There are 5 ways to turn a row about zero (a turn may also mirror it). The second row of each pair is the first, turned, with some noise. The first 45 pairs use one turn. New pairs use 2 turns, one after the other, and a turn may come again.
Some pairs, each with its turns in order after it:
[ 21.1 -25.5 -19.5  -5.7 -31.4  -0.1  19.2 -36.6]
[ -5.7   9.9  28.8  20.3  -0.4 -43.6  -8.1  30.0]	Q550

[ 24.0 -10.8 -26.0  11.6  38.0   9.7  14.4 -13.5]
[ 2.2 -3.5 16.0 -9.3  7.2  8.6  2.0 53.4]	Q900

[ 10.6  28.5  -7.6 -18.8 -23.9  -3.7 -11.2  27.3]
[-42.3  10.9  12.7  14.3  -8.3   3.7  13.4  20.0]	Q909

[-30.7 -25.3  11.2  -9.9 -37.6 -35.7 -38.1  -0.5]
[ -9.8  41.1  51.8  -1.2 -20.9  34.6   5.5  -1.4]	Q550

[ 25.8 -18.0 -27.1  -9.9  -4.4 -20.1  24.4  -6.8]
[-22.8 -44.0  13.6  -2.8  -0.5  -8.4   8.4  -6.8]	Q600

[-29.0 -26.1  -2.5 -23.3 -10.9 -16.2 -29.9  33.9]
[ -3.6  39.0  24.4  36.5  -7.2   2.0 -32.1  -1.4]	Q909

[ 18.1  -2.5  13.6   5.6  -1.0  -5.7  18.9 -19.8]
[ -2.4 -23.7 -11.6 -16.5   6.1 -12.5  -5.2  -7.1]	Q909

[ -6.8  24.7  29.7  23.7  -7.9 -28.9 -22.5   7.5]
[ 13.0   4.2 -31.8 -10.9   8.0  31.5   4.7 -34.0]	Q900

[ 9.4 27.9 -9.0  1.2 18.7 28.2 -8.8 35.3]
[ 18.8 -29.6  -6.9 -29.4  15.9 -32.1  -3.8   3.1]	Q650

[ 10.3 -37.9  16.9  15.3 -14.5 -23.3  26.9   0.6]
[-36.4   6.4  17.8 -16.9 -21.6 -22.7 -24.0  -1.9]	Q550

[ 18.3  10.5  -4.1 -20.1 -29.6 -27.3 -27.2  -6.0]
[-27.6 -17.2   3.2  29.4  -1.0  -8.2 -13.6  30.7]	Q909

[-15.2   3.2 -35.6  -9.1  12.1  33.0   3.9 -12.4]
[ 25.1  19.7 -19.5   7.5 -12.0  -8.8  33.9   6.5]	Q909

[ -7.0 -27.0 -16.1  -6.2 -21.0  14.2  -2.4 -11.7]
[-25.5  -2.7   6.9  26.6 -15.7   7.3   3.4   7.6]	Q600

[ 16.1 -12.2 -37.0 -30.3 -15.4   3.5 -29.1  10.3]
[ -3.6  24.2  11.3  20.1 -16.3 -27.6   0.4  42.3]	Q909

[-29.5   1.7  -0.1 -23.5 -11.0  18.3 -21.4  -9.3]
[ -5.5  -6.0  -9.8  19.9 -16.8 -21.7  -9.9 -31.3]	Q650

[-21.0 -39.2 -18.5  12.4  22.4 -15.9  10.4  28.3]
[-21.9   6.2   3.4 -34.7  24.0  15.1 -38.9   4.0]	Q550

[ 34.1 -33.9  -9.4   8.3 -18.7  30.9  25.5 -19.5]
[ 12.2   5.1  15.3  17.4 -26.4 -24.4  36.6  38.2]	Q900

[ 28.0 -28.2  -2.5  14.0  14.3 -30.7  -9.4  27.6]
[-10.3 -32.1 -17.7 -34.9  12.3  27.3  12.2  12.3]	Q600

[-26.5 -17.6  30.8 -22.1 -27.6  36.8 -29.8   5.0]
[  6.8   9.3  44.3  42.1  12.0 -20.8  12.0 -28.7]	Q909

[ 35.4   9.3  27.5  -8.1  21.2  20.6   7.8 -31.4]
[-21.8  22.0 -30.1 -14.5 -14.2  -1.9  14.0  38.3]	Q900

[  4.0  17.7 -38.2  -6.2 -28.8  16.0   7.2 -38.3]
[ -5.5 -30.5  39.8  37.9  -3.5  -0.8 -16.9  -3.8]	Q650

[-16.9 -38.3 -35.2   3.2  -9.4  25.9  25.4 -25.7]
[ -4.9 -28.1  29.1  32.6   8.3 -32.0  21.6  26.7]	Q900

[ 25.1  12.0 -29.6  -7.7  26.1  33.8  18.3 -23.1]
[ 21.6 -31.0 -18.5  13.1  31.9 -31.7   1.9  15.0]	Q550

[ 33.3  19.2 -23.0  -2.7 -15.2  25.5  37.4 -15.9]
[-27.0   0.1  48.8 -12.8  -3.3 -29.7  -6.8 -17.2]	Q600

[-11.9   8.3  -8.3  25.2  19.3  14.2 -26.9 -33.5]
[ 25.7  11.1  32.9  -7.3 -11.0  -4.8 -11.6 -33.3]	Q650

[  0.7 -19.6  37.3   4.2  -4.3  -7.1  37.1  23.6]
[-20.5   4.9  11.3 -28.5  10.2  -6.4 -23.6 -41.2]	Q909

[ 23.1   5.5 -21.5  20.6 -27.4  17.6  19.6 -13.6]
[ 17.4 -26.5   0.1   4.3 -33.4  -6.4  22.1  20.4]	Q900

[ 30.9  20.5 -11.0 -19.8   2.2   4.6  -9.0   3.5]
[-11.1   5.4   7.1 -12.8   8.6  -1.1  12.2 -35.6]	Q600

[ 14.8  15.2 -16.7 -30.7  37.0   1.3  32.6  -8.4]
[-15.7 -39.6  19.3 -19.2 -11.2   9.6  38.7   1.8]	Q650

[ 10.1 -20.1 -28.0  -9.4  13.2  -3.6  34.5 -30.2]
[-11.1 -23.3  15.3  14.9  27.4 -28.4 -24.0  20.5]	Q550

[-11.2 -31.2 -26.6 -24.2  33.1  -1.9 -15.1  11.5]
[ -0.2 -29.2 -12.4  17.2  -8.2  42.0 -13.5 -21.7]	Q600

[ 33.7  25.2  22.5 -24.0  -6.2 -18.4  28.4   0.7]
[ -1.8 -33.9 -17.6  -4.2 -13.0  36.1   5.3  29.4]	Q650

[-29.5  26.4  -0.2 -35.4   3.3 -34.6 -28.7 -34.5]
[ 14.0 -17.6  39.7  39.6  -0.7  46.3  14.3  -4.3]	Q550

[-19.8  15.2  30.9  27.0  37.6  33.5 -18.4  -9.7]
[-13.8   9.5 -45.6  31.3  20.3  27.3 -14.6  22.2]	Q900

[ 34.8 -28.7 -15.5  28.6 -30.7  10.1  20.9  -2.8]
[-48.7 -11.3  27.7 -17.6  -5.3  -4.4   7.6  30.0]	Q600

[-12.8  16.4 -20.7  -4.6  17.7  27.2 -16.8 -17.1]
[ 27.5   1.1  -7.1  15.5 -15.3   5.3  33.3   9.4]	Q909

[ -8.6  24.7 -12.0  23.2 -29.1  25.7 -20.7  27.3]
[ 13.0 -11.6  -3.6   1.9  23.2 -31.1 -46.5   2.1]	Q650

[ 26.2 -11.7 -21.7   2.0 -34.9   8.1  34.5  35.4]
[-16.1  40.8 -28.3  11.1  -0.3 -34.7 -30.8   2.8]	Q550

[-28.2  33.9   1.3 -28.8 -16.2  -3.0 -36.5 -34.7]
[-58.3 -24.2 -16.5  -0.7  -7.3  11.7   0.2 -36.4]	Q900

[ 18.6 -22.9  12.3  35.7 -32.0  -4.9  13.8   6.9]
[  9.7  24.5  -4.3  18.1  35.7  23.1 -12.3  23.0]	Q650

[-38.2 -22.0 -12.1 -37.0 -34.9  26.3  31.9  20.2]
[ 11.6  -9.2  32.7  36.4 -62.6   7.6  16.4   4.6]	Q600

[ 11.1 -16.2  -0.6  35.6 -36.6 -13.2  33.9 -17.7]
[-26.5   5.2   4.1   1.0 -36.7 -30.6 -19.6  33.0]	Q550

[  2.6 -16.4 -30.2  -8.6  -4.0   3.9  -7.5  -1.8]
[-18.8 -12.5   9.6  16.9   0.7  17.6   4.3  -9.9]	Q600

[ 33.2  -5.8   8.7  -3.9  33.2 -34.7  14.1  10.3]
[  3.4   7.5  -2.0 -30.7 -11.2  18.4  34.9  34.1]	Q650

[ 31.3 -11.8  24.8  12.0   0.3  32.3  28.9 -15.1]
[ 12.5  20.9 -24.0  10.3 -18.5 -19.1  22.9  39.3]	Q900

New pairs. What belongs after each?
[ 17.7 -37.4  10.2  30.0  15.2 -17.1  30.8 -23.2]
[ -6.0  39.0  24.4 -18.4  25.6  33.3 -15.6 -16.1]	Q600 Q550

[-19.0 -13.6 -38.0  14.5 -29.2  22.9   8.1  -7.0]
[ 42.8   3.4  16.1 -23.8   7.8  30.8  11.7  -6.9]	Q550 Q600

[ 15.0 -14.2 -23.0  34.1  -3.6 -12.1  10.7 -11.2]
[-19.6  10.1  31.6  18.1  -5.2   4.1 -22.2  15.4]	Q550 Q909

[  1.6 -18.1 -31.0 -38.8 -32.0  31.3  32.3 -19.6]
[ 33.5   7.7  -2.7 -12.5  29.0 -13.6  27.3 -53.4]	Q900 Q900

[-13.2  20.2  26.4  32.5  18.2  14.2   3.5 -36.2]
[ 18.5   5.8   2.5 -29.7 -36.7 -27.6 -13.2  23.7]	Q600 Q650

[ -6.2  18.3  -7.4 -11.6   7.8  -9.1  -6.4 -11.3]
[ -8.8  -1.9   5.8  14.4  16.0 -15.9  -7.8  -7.6]	Q650 Q909

[ 29.6  37.8  -6.9  14.6 -36.5  27.1  -3.0  24.4]
[ 14.9   6.9 -20.4   0.9  35.6 -43.5 -38.5  -3.9]	Q909 Q900

[  2.0 -32.0  22.7 -17.7  29.7  -2.9  15.1 -23.8]
[ 15.4  18.8  12.2  38.7 -28.3   6.7   5.6  19.7]	Q909 Q650

[-26.2  14.4   5.7 -13.6  17.5 -15.6   4.0 -10.6]
[  7.9   2.2  16.1 -15.0  -6.5  24.1  20.1  15.6]	Q600 Q900

[ 28.2  18.7   9.5  11.9  34.1 -23.7  -3.9 -22.8]
[ -2.8  21.3  42.2 -14.7  -6.3 -33.0  -0.8  -3.6]	Q550 Q550

[-10.7  32.2 -31.8  16.8  13.2 -26.9 -16.1  23.9]
[-14.3  27.2   7.0 -17.1   0.4  -0.5 -12.5 -52.0]	Q650 Q900

[ 37.4 -23.7  35.7 -11.2 -15.1  32.0   4.5  -1.9]
[-17.6  29.9 -24.6  -2.4 -35.5  36.3  17.2   7.7]	Q909 Q650

[-22.5 -13.3 -29.1  17.6 -15.4  11.4  -4.1  24.1]
[ 23.5  16.6  20.3  -4.8   5.6  24.1   4.4 -31.6]	Q550 Q600

[-12.9  33.1  29.3 -22.4  12.8  28.3  -6.5  11.1]
[-19.1  19.3   8.6  -3.2  27.8 -33.9  17.8 -27.5]	Q600 Q600

[ 12.4 -13.7 -27.1  12.1  -0.8 -25.6  -2.6  33.6]
[-18.9  21.3 -23.9 -30.3 -16.8 -16.8  -2.3 -15.8]	Q900 Q600

[-38.6 -37.6  30.7  32.9  17.2  25.6 -29.6  15.1]
[-37.8   8.5  -0.4  -6.2 -10.0 -60.7 -41.0   1.0]	Q550 Q900

[-15.3 -21.8  16.6  32.5 -25.6 -39.0  30.2  16.4]
[ 13.9 -43.3  15.7   8.8  -3.3 -47.3 -26.4 -14.3]	Q900 Q550

[-17.5 -13.2  11.7 -30.3  32.9 -12.6  16.5  -2.1]
[ -8.3  14.3 -37.6  14.1   7.3 -19.0  16.3 -22.7]	Q650 Q909

[-18.1   1.2  19.1 -19.9 -34.6  22.8 -12.2  37.6]
[ -6.1 -50.4 -31.0 -12.5  -7.0 -11.7 -18.3  14.4]	Q550 Q900

[ -0.7 -32.2  26.4  34.1  -7.7  -1.5  10.2  -5.5]
[ 30.4 -11.8  -8.9 -26.1  -3.6  -0.8  -4.5  36.0]	Q900 Q900

[ 30.3  -6.7  15.4  -2.8   1.1 -30.7  21.7  21.0]
[-12.7   9.9 -26.3  35.5  23.7 -12.4  13.4   5.9]	Q550 Q600

[  5.3  18.0  34.6  18.3  31.8 -36.7  -8.6  13.1]
[  2.4 -21.8  15.9  -0.5 -19.4 -25.8  44.3  27.3]	Q600 Q650

[-23.0 -23.3  33.6 -19.9  21.8  17.7   4.8  -7.3]
[  4.0   1.8 -17.6   1.7  -7.3  55.6  -0.8   5.5]	Q900 Q909

[  2.0  34.9  -6.6  10.3  38.3 -21.8  24.1  22.2]
[ 21.1 -12.0  30.9  -5.5  14.5 -30.9   3.4 -39.0]	Q600 Q550

[  3.0  32.0 -12.2   0.2   8.7  20.1 -18.0 -12.5]
[ -0.8  -5.9  18.7  38.2  -5.0  -3.3  -6.4 -12.9]	Q900 Q900

[ 33.7 -30.0  13.5  15.5  35.0 -31.6  30.9 -32.1]
[ -4.2 -40.6 -36.8  35.2  -5.4  47.5  16.8  -5.6]	Q600 Q600

[ -8.4  25.4 -15.9  19.7 -25.0 -29.3 -14.2 -29.0]
[ -6.2 -40.1 -17.4 -24.6  -3.5  11.9 -34.5 -11.3]	Q600 Q550

[  5.9 -27.1 -26.1   1.5  16.7 -29.2  11.3  14.3]
[  0.8  18.3   0.8   8.0  15.7  19.4  31.1 -27.3]	Q909 Q600

[-28.4  24.4  -6.2 -12.6   8.3  23.2   7.6 -18.7]
[-10.9 -12.6 -12.1  12.0  -5.1 -27.6 -15.6  33.1]	Q909 Q550

[ -5.2  37.7 -30.9  29.6 -30.0  -9.4  35.4  -2.0]
[ 23.4  51.1 -23.5 -20.3  -7.7  18.5 -23.1  25.7]	Q550 Q550

[-15.6  35.9 -16.4  11.8 -15.3  25.3  -5.6  19.4]
[ 18.7 -28.2  18.8   2.2 -25.1   2.4 -23.0  24.0]	Q550 Q900

[-14.2  29.8   2.6  -2.6  -5.4  12.5 -20.8  27.4]
[ -4.6  18.9  18.2 -23.6   5.2 -27.2  -9.6 -20.6]	Q600 Q600

[ 10.8 -22.5 -33.0  37.6  -6.8   6.5 -11.8  -8.3]
[-35.3  10.5  31.3   2.5 -28.0   3.3  -9.9  15.4]	Q550 Q909

[-22.9 -36.4  16.0  -1.1   8.4   9.6  30.9  17.3]
[  4.1  56.5   1.9  -4.9  -9.7 -13.8   3.2  -0.5]	Q600 Q550

[-39.0   1.9  14.2 -13.3 -24.4  11.8  20.1  25.1]
[ 37.3  16.9 -24.6  28.8  -4.7  19.2  -3.4  11.8]	Q650 Q909

[ 21.9  10.8  39.2 -27.6  -7.4  34.1  20.4  20.7]
[-12.9 -21.4 -29.6  25.5  11.9  -8.9 -23.4 -48.1]	Q909 Q909

[ 22.6  12.4  14.8  17.1 -25.2  17.5  23.2  38.1]
[-33.4 -15.4 -22.9 -18.3 -23.8  10.7  11.0 -32.4]	Q909 Q650

[ -3.0  37.3 -27.1  11.2  37.9  -6.2 -13.0  36.1]
[ 25.5 -30.6   3.7  -9.8  22.1 -37.8  29.9 -23.6]	Q600 Q550

[ 9.5 11.8 31.0 16.3  3.0 37.5 -0.6 28.0]
[ -7.4 -26.5  -2.3  -2.1 -12.2 -17.5   3.9 -50.1]	Q909 Q909

[  4.4 -21.9 -26.7 -35.5 -22.1 -21.9  31.3 -24.4]
[-40.0  20.2 -30.3  -3.3 -23.2  36.7  15.0   7.3]	Q900 Q650

[ 32.9  -7.0  15.5 -28.9 -18.6   0.9  12.3 -16.5]
[ 10.1 -22.0  -0.6  35.1  -2.2 -24.1  17.5  13.7]	Q600 Q600

[ 27.2   8.0  26.8 -29.3 -20.6  -2.3  23.4  15.7]
[  5.4 -21.3 -37.8  14.3  29.8  19.3  -6.8   5.6]	Q550 Q909

[-17.1  -9.8  35.2 -28.9  32.7  10.6 -25.6   1.3]
[-29.0 -40.9  10.8   6.7  23.4 -26.4  20.7   0.7]	Q550 Q550

[ 13.5  36.9  -9.9  -9.2  33.4 -20.2  17.8  16.3]
[ 25.7  25.8  18.3  11.1  32.7   7.9  10.5 -32.4]	Q900 Q550

[-24.1 -21.8  36.8 -12.5  -2.1 -28.3  24.9 -20.8]
[ 24.1 -44.0  -1.9   4.5  23.8 -21.6 -22.8 -20.0]	Q900 Q600

[-36.6  31.7 -21.2  32.9 -11.7  34.0  26.6  10.3]
[ -7.4 -46.4 -42.2  26.0  30.9 -17.6  -2.4  13.0]	Q909 Q550

[ 36.4 -14.7   3.4 -25.4 -29.8  26.6 -13.5  36.1]
[ 17.1  -7.3   7.3  -2.6  49.7 -42.7   0.8 -25.1]	Q550 Q600

[ 32.2   2.0  32.4 -39.0 -15.5  21.2 -31.2  -3.4]
[ -4.6 -51.7 -27.0   5.0 -18.1 -12.2  -5.6 -37.0]	Q900 Q900

[ 16.3  -0.9 -11.6 -29.6  13.1 -11.6  34.2 -16.9]
[-11.9   8.3  14.9  -1.5  22.8  -1.9  44.3 -12.8]	Q600 Q900

[ 31.2   1.1  30.0 -17.1  10.1 -19.9  10.9 -12.5]
[ -1.1  -4.9 -14.2  45.1  15.2  12.4  -8.1 -14.2]	Q900 Q550

[ 33.6 -12.2 -21.7  -1.9 -34.6 -33.3 -39.1  18.9]
[  2.0  25.1 -22.3 -35.6  -9.9  49.7  -1.6 -31.9]	Q909 Q550

[ 13.8  15.1  38.0  10.0  31.5 -32.6 -37.9  25.9]
[  7.6 -34.0  -5.0  21.5   4.5 -64.5  19.5   6.9]	Q550 Q909

[-13.5 -21.5  -1.8  15.2 -36.1  20.3 -33.5 -17.4]
[ -3.0  11.9  19.0   2.3  40.9  32.8 -18.7 -17.6]	Q900 Q650

[ 20.6  16.0 -12.9  11.8 -14.2  11.2  10.2  28.3]
[  5.0 -18.7 -17.8 -18.0  -2.5  34.5  -2.6  -5.2]	Q650 Q600

[ 11.7 -23.0  14.6  23.0  -8.7  28.6  25.5  24.5]
[ -8.9  -1.5  15.3 -42.0  30.3  -3.2  23.1   7.4]	Q900 Q600

